The first 9 rows are patterns. Each new row is the sum of 3 different patterns, raised or lowered, with some noise. Before adding, each is slid sideways (what falls off one end comes back at the other) and multiplied by a number that may be negative. Names go in the order of the patterns.
In the rows, zero is written as 128.
Known rows, each followed by the names of its patterns:
[140 118 125 126  90 142 141 112 149 126 128 127 103 170 129 140 137 118
 130 169 170 148 137 124 137 120 102 146  96 123 131 109 137 141 135]
(0)
[134 139 141 134 132 120 144 155 109 123 140 111 140 123  97 130 144 143
 139 135 124 128 145 125 117 134 131 138 104 116 184 135 162 145 142]
(1)
[132  95 125 137 183 140 129 124 121 162 128 126  86 140 129 143 139 100
 113 133 128 154  98 101  98 146 123 113 115 126 148 153 120  88 157]
(8)
[114 129 142 146 127 108 158 135 100 125 139 121 126 145 116 107 156 119
 130  99  97 112 127 144 112 167 140 143 101 107 145 120 141 118 101]
(3)
[171 126 112 144 124 135 137 137 114 115 123 130 135 100 152 147 144 128
 129 128 119 131 105 118 122  98 112 158 155 118 152 119 164  88 119]
(4)
[131 127 122 157 108 102 109 139 119 164 119 113 113 105  99 121  88 126
 117 150 139 135  95 128 115 181 117 112 133 149 138 101 125 107 129]
(6)
[103 120 142 133 128 139 123 122 123 161 159 126 161 126 107 133 128 120
 112 117  85 130 137 150 119 135 109 148 146 107 147  97 131 148 135]
(2)
[112 140 156 145 109 146 139 138  87 132 127 113 104 127 104 112 131 119
 129 133 144 143 150 129 134 124 137 126 139 137 153 104 123 134 146]
(5)
[ 90 126 140 137  92 122 101 113 149 148 138 133 127 173 123 132 103 115
 104 109 111 112  98 115 119 125 134 118 102 142 124 138 130 150 126]
(7)

New rows, each followed by the names of its patterns:
[162 133  74 137 119 101 123 110  91 103 124 140  96 102 100 153  76  97
 117 118 102 129 101 111  80 114 107 122  99  72  58 103  92 101  62]
(1) (4) (5)
[109  94  96 124 111 144  68 138 105 102 142  42  67 138 101 119  58  90
  86 137 102  96 124  83 163 115  98 118  73 144 119 118  61 103 126]
(8) (3) (4)
[143  99 122 112 156 120 144 125 138 107 138 207 112 136 139 107 162 161
 135 121 111 148 148 181  90 161 148 142 128 118 123 124 192  98 130]
(8) (3) (4)
[175 198 188 191 159 190 148 166 166 149 160 168 177 191 141 161 165 125
 168 183 137 175 163 184 166 138 178 176 174 162 146 192 188 197 170]
(0) (1) (5)
[146  98 110 161 145 112 136 152 176 154 153 153 104 146 122 146  98 131
 152 141 114 101 124 165  90 136  93 117  85 157 109  81 101 105 135]
(8) (5) (7)
[141  99  63 138 118 103 114  49  90 120 110  81  52 108  98 142  60 148
 107 110 136 130 100 106  91 105 122 124  56  83 139 130  94 107  75]
(8) (4) (5)
[143 140 110  99  39  74 133 100  81 108 119 102 143 133  92  93 119 105
 126  85 165 134  97 141 118 115  85 100  72  94 132 124  82 148 132]
(0) (4) (7)
[169 148 150 120 146 198 158 154 121 112 142 174  75 144 169 148  99 148
 135 127 144 156 152 167 156 200 146 140 110 108 141  92 126 128 135]
(3) (6) (7)
[141 142 139 140 104 187 167 133 162 139 114 141 123 135 120 118 125 109
 125 165  88 131 133 170 164  93 144 114 104 155 163  73  82 141 128]
(0) (4) (2)
[136 165 174 162 136 195 144 143 149 158 141 161 143 135 152 187 141 112
 105 167 145 156 141 139 132 120 129 116 116 174 128 158 149 122  86]
(3) (6) (5)
[169 158 140 100 131 170 140 222 112  90 113 129 142 171 114 119 152 122
 131 123 135 121 126 126  94 103 166 108 148 135  96 112 107 150 102]
(0) (3) (2)
[ 96 130 127 147 122 151 118 127 108 173 133 101  93 189 137 126 122 123
 115 126 137 119 148 109 133 144 130 115 162 102 131 109  91 113 149]
(1) (6) (5)
[146 198 143 170 160 153 133 110 123 126 121 129 124 157 111 151 126 112
 115 143 127 137 129 156 119 131 129 163 123 125 124 175 132 132 114]
(1) (8) (5)
[ 76  89 114 103 121 116 101 112  96 111  83 125 112 139  96  85 116  79
 108 104  59  98 113 125 136  96  69 121  64 180 104  73 119 140 121]
(0) (6) (2)
[122 127 111  82  97  75  91 147 107  80 112 124 126 152  92  86  75 127
 104 110  91 142 113 132 108  95 117 117 109 108  93 162 110 108  89]
(8) (4) (5)
[ 77 129 117 167 142 120 156 124 130 162 136 146 144 120 135 147 108 135
 143 110 122 127 131 119 161 164 133 140 163 154 163 151 136 104 139]
(8) (3) (7)
[115 112 105  99 164 146 115 143 134 175 113 124 137 108 148 148 146 112
 122 125 165 121  84 165 115 112 144 126 106 155 154 106 101 163 152]
(0) (8) (3)
[121  84 127  96  93  92 115 187  99  97 129  93 145 118 104  87  65 127
 130 129  65 127 137 136 107  77  92 109 157  67 110 137  71  89  82]
(8) (4) (7)
[122 144 122 134 164  95 151 183 149 122 166 122 107 145 123 133 144 114
 142 169 178 110 152 107 184 105  69 153 100 105 141 137 130 121 154]
(1) (4) (7)
[130 168 150 205  74  96 146 140 125 162 128 153 152 157 158 126 136 132
 156 119 142 162 157 135 174 135 128 130  81 136 110 119 164 132 164]
(0) (4) (2)
[184 132 170 132 111 151 163 120 131 113  93 165 122 135 114 145 125 163
 157 109 190 130 145 198 158  95 126 163 115 144 110 174 149  96 162]
(1) (4) (2)
[103  91 161 136  98  54  80  95  91 117  95  60  91 116 116 156 103  78
 118 109  66 112  78  87 122  94 125  78 112  86 110  99  61  86 102]
(0) (3) (2)
[ 84 135 107  72 101  69 119 101 115 113 103 107 129 155 117 110 124 135
 102  86 119 100 133  98  89  99 110 127 135 112 105 114 115 118 124]
(0) (1) (7)
[109 137 184 142 120 166 108 134 129 124 137  57 117 102  92 132 116  67
  57  86 155 130  81 124 157 103 184 138  75 107 105  99 108  64 125]
(0) (2) (7)
[118 106 104  76  64  94 112 118  63 118 115 137  94 102  49 102 127 125
  93 111 132 153 142 137  79  96 109 141 102  99  33 123 155  59  73]
(1) (8) (6)
[108 114 115 102 104 142  91 113 110 129 152  79 106 145 131 123 123 150
 147  99 121 128 102 113 130 126 110  70 121  93  98 130  98  88  90]
(0) (1) (4)
[ 85 121 137 129 126 175 100 149 142 161 144 142 127 131 121 112 128 124
 164 111 127 150 136 118 108 141 170  50 155  90 102 119 111  72  87]
(0) (1) (6)
[ 88  81  84 144 117  52  85  69 134 111  84  36  37  66  84 100  64 101
 123  71 147  86  58 129  57 104  75  62  53 102 101 118  67  87 120]
(0) (8) (2)
[ 87 118  83  99  90  55  89  93  82  80  73  73  80  73 101  97  74 123
  99 112  96  95 116  80  99 111  98  90 103 102 100 121  94 111 108]
(0) (5) (7)
[129 121 166 122 117 153 141 114  79  87 105 119 116  96 107 167 184 132
 107 112 130 165 161 116 115  90 153 166 170 119 118 177 170  98 104]
(0) (8) (3)
[ 51  85  83  66  98 121  39  71  99 110  94 121  78  73  43 113 105  71
 105  86  65 112  78 126  52  92  53 125  91 131 123 131  90  84 112]
(0) (6) (2)
[131  74 129  83 100  95 147 109  99 128 135 140 138 131 111  86 105 123
 138  70 115 101 119  92 128 100 117 104 154  69 106 132 107 131 136]
(3) (6) (2)
[135 103 109 113 143 143 130 132  89  81 105 148  65 114  98 132 134 148
 107  92 153 151  89 123 117 154 115 161 104 109 124 128  82  54 148]
(8) (5) (7)
[120 123  91 105 103 135 128  93 115  96 127  93 117 164 134 111  87 132
 177 142 166 116 126  90 115 130  91 109 110 171 162 101 138 147 118]
(1) (5) (7)
[148 125 145 133 134 139 130 161  87 108 135 133  94 126 146 135 123 153
 137 126 131 164 159 123 152 124  97 122 143 132 117 127 108 147 146]
(8) (2) (7)
[137 156 121 143 175 155 203 182 173 173 146 208 175 184 177 173 137 192
 211 180 154 159 188 153 124 210 143 156 123 168 168 172 153 155 119]
(0) (5) (7)
[147 113 135 158 125 151 155 145 126 145 112 111 133  97  96 125  95 105
 157 167  95 149 100 194 108 123 157 128 113 103 106 139 138 139  97]
(3) (4) (5)
[171 171 157 139 146 149 108  89 154  79 133 129 106 112 140 142 155 103
 126 144 108 118 143 118 152  91 112 113 118 147 143 124 126 118 122]
(0) (1) (5)
[ 98 109 113 137  83  66  96 100 110 125  99 121 124 160 149 135 140 122
  79 158 126 134 103 140 136  89 141 145 127 137 129 169 161  94  89]
(0) (6) (7)
[119 133 108 164 174 148 162 164  97 144 160 181 141 137 189 176 148 110
 170 135 143 138 194 147 194 126 140 192 194 193 204 169 145 147 133]
(1) (6) (5)
[116 130 119 123 124 107 123 125 132 102  96 102 111 141 113 141 108 158
 120 104 117 127 154 153 108 109 127 159 140 112  95 138 131 121 129]
(8) (3) (6)
[193 137 172 118 172 148 178 136 128 159 116 148 148  96 118 170  99 139
 155 112 121  93 129 159 157 131 121 143 117 161 124 127 116  93 119]
(1) (8) (2)
[155 158 127 153 158 166 122 198 143 174 191 180 150 159 129 198 186 174
 142 189 148 149 158 131 133 152 162 148 162 198 174 164 100 155 176]
(1) (8) (5)
[146 122 134 151 129 155 113  84 141 152 147 154  90 100 116 145 153 138
  78  73 139  86 100 132  97 148 151 155 115 195 109  99 104 187 167]
(8) (6) (2)
[127 122 127  95 126  86 110  97 143 104 126 121 137 122 117 128  96 138
 128  64  58 108 139 135  66 101 169  95 105 125 114 109 142 139  98]
(8) (4) (7)
[125 100 121  64  56  93  90 138  78 124  95  86 113 124  88  91  82  90
  73 102 116 108 114 118 135  97 101 103 111 118 101 120 114  98 108]
(1) (4) (7)
[ 87 113 106 153  73 104  89 106  80 112  66  79 112  80 122  97  47  83
 134 151  77 105  96 127  81  86 133  64  66 114  72 104 137  94  77]
(4) (6) (2)
[ 98  59  96  97 104 134  70 102 106 119 108 147  85  83 106  92  86 116
  98  99 138  95 136 116 100 102 155 129  89  68 108  84 128  76 145]
(4) (2) (5)
[107  58  99 131  94  98 100 136 124 148 109  96 114 118 120 123 110 133
  92  93  85 132  81 127 114 103  90 115 125 111  73 108 117  73  82]
(8) (3) (5)
[240 191 201 187 175 171 168 140 171 194 178 174 184 135 168 181 156 216
 198 158 189 194 176 136 152 181 182 169 171 158 180 187 184 163 158]
(1) (6) (5)
[146 100 128 155 138 102 140 117 136 178 176 119 118 140 144 140 140 109
 151 102 122 118 113 148 139  55 101  99 110 114 135 131 151 121 171]
(0) (1) (7)
[160 128 123 100 110 113 147 126 136 128 127 148 120  78 130 135 146 104
 116 129 149  93 159 127  98 138 127  78 107 132 118 128 145 150 116]
(0) (3) (5)
[ 95 103 144 106  94  88 121 109 127 134  72 103 101 145 153  99  84  95
 129  74  87 110 117 133 118 139  76 141 142 112 112 129 156 123 132]
(8) (3) (5)
[155 181 189 140 117 144 161 137 148 147 157 120 137 148 130 119 142 149
 154 144 151 151 130 113 176 166 116 148 155 126 199 170 136 126 141]
(1) (6) (2)
[165 145 103 172 172 165 146 149 227 146 165 152 133 146 150 127 177 129
 161 136 155 143 156 124 148 156 175 165 190 161 160 128 177 160 156]
(0) (6) (7)
[133 125 137 123 170  96 104 154 162 130 163  91  73 115 132 134 112 127
 111 135 153 146 113 154 107 140 148 102 170 110 140 199 135  82 124]
(0) (4) (2)
[165 178 126 149 131 153 149 168 157 153 133 158 130 166 137 152 146 186
 188 184 180 156 116 167 140 167 123 142  68 148 158 154 112 140 147]
(6) (2) (7)
[142 126 166 121  93 126 152 124 123 111 112  87 142  76 104 100 108 132
 118  84  74 103 135 111  95 123 181 126 130  96 174 149  95 127  89]
(0) (8) (7)
[128 117 125 144 207 172 160 109 158 196 155 150 109 127 143 114 148 159
 107 141 173 153 143 138 139 182 171 141 127 213 133  85 154 150 216]
(1) (8) (7)
[102 112 114 146 123 142  96 124 132 171 126  94 102 152 150 136 109 125
 144 125 114 105  90 100 175  75 115 155 110 101  90 105 132 153 142]
(8) (6) (2)
[ 72 118 101 106  49 115  67 119  94  57 107  96 130 129  88  72  72 118
  96  66  86 116 138  95  87  46 111 112  68  80 116 156 135 102  99]
(1) (8) (6)
[108  99 121 124  88 129 120 110 109 119  84  85  89 101  85 105 126  70
  97 111 113 120 100 115 108  94  80 102  89 106 116  75  89  63 103]
(0) (3) (7)
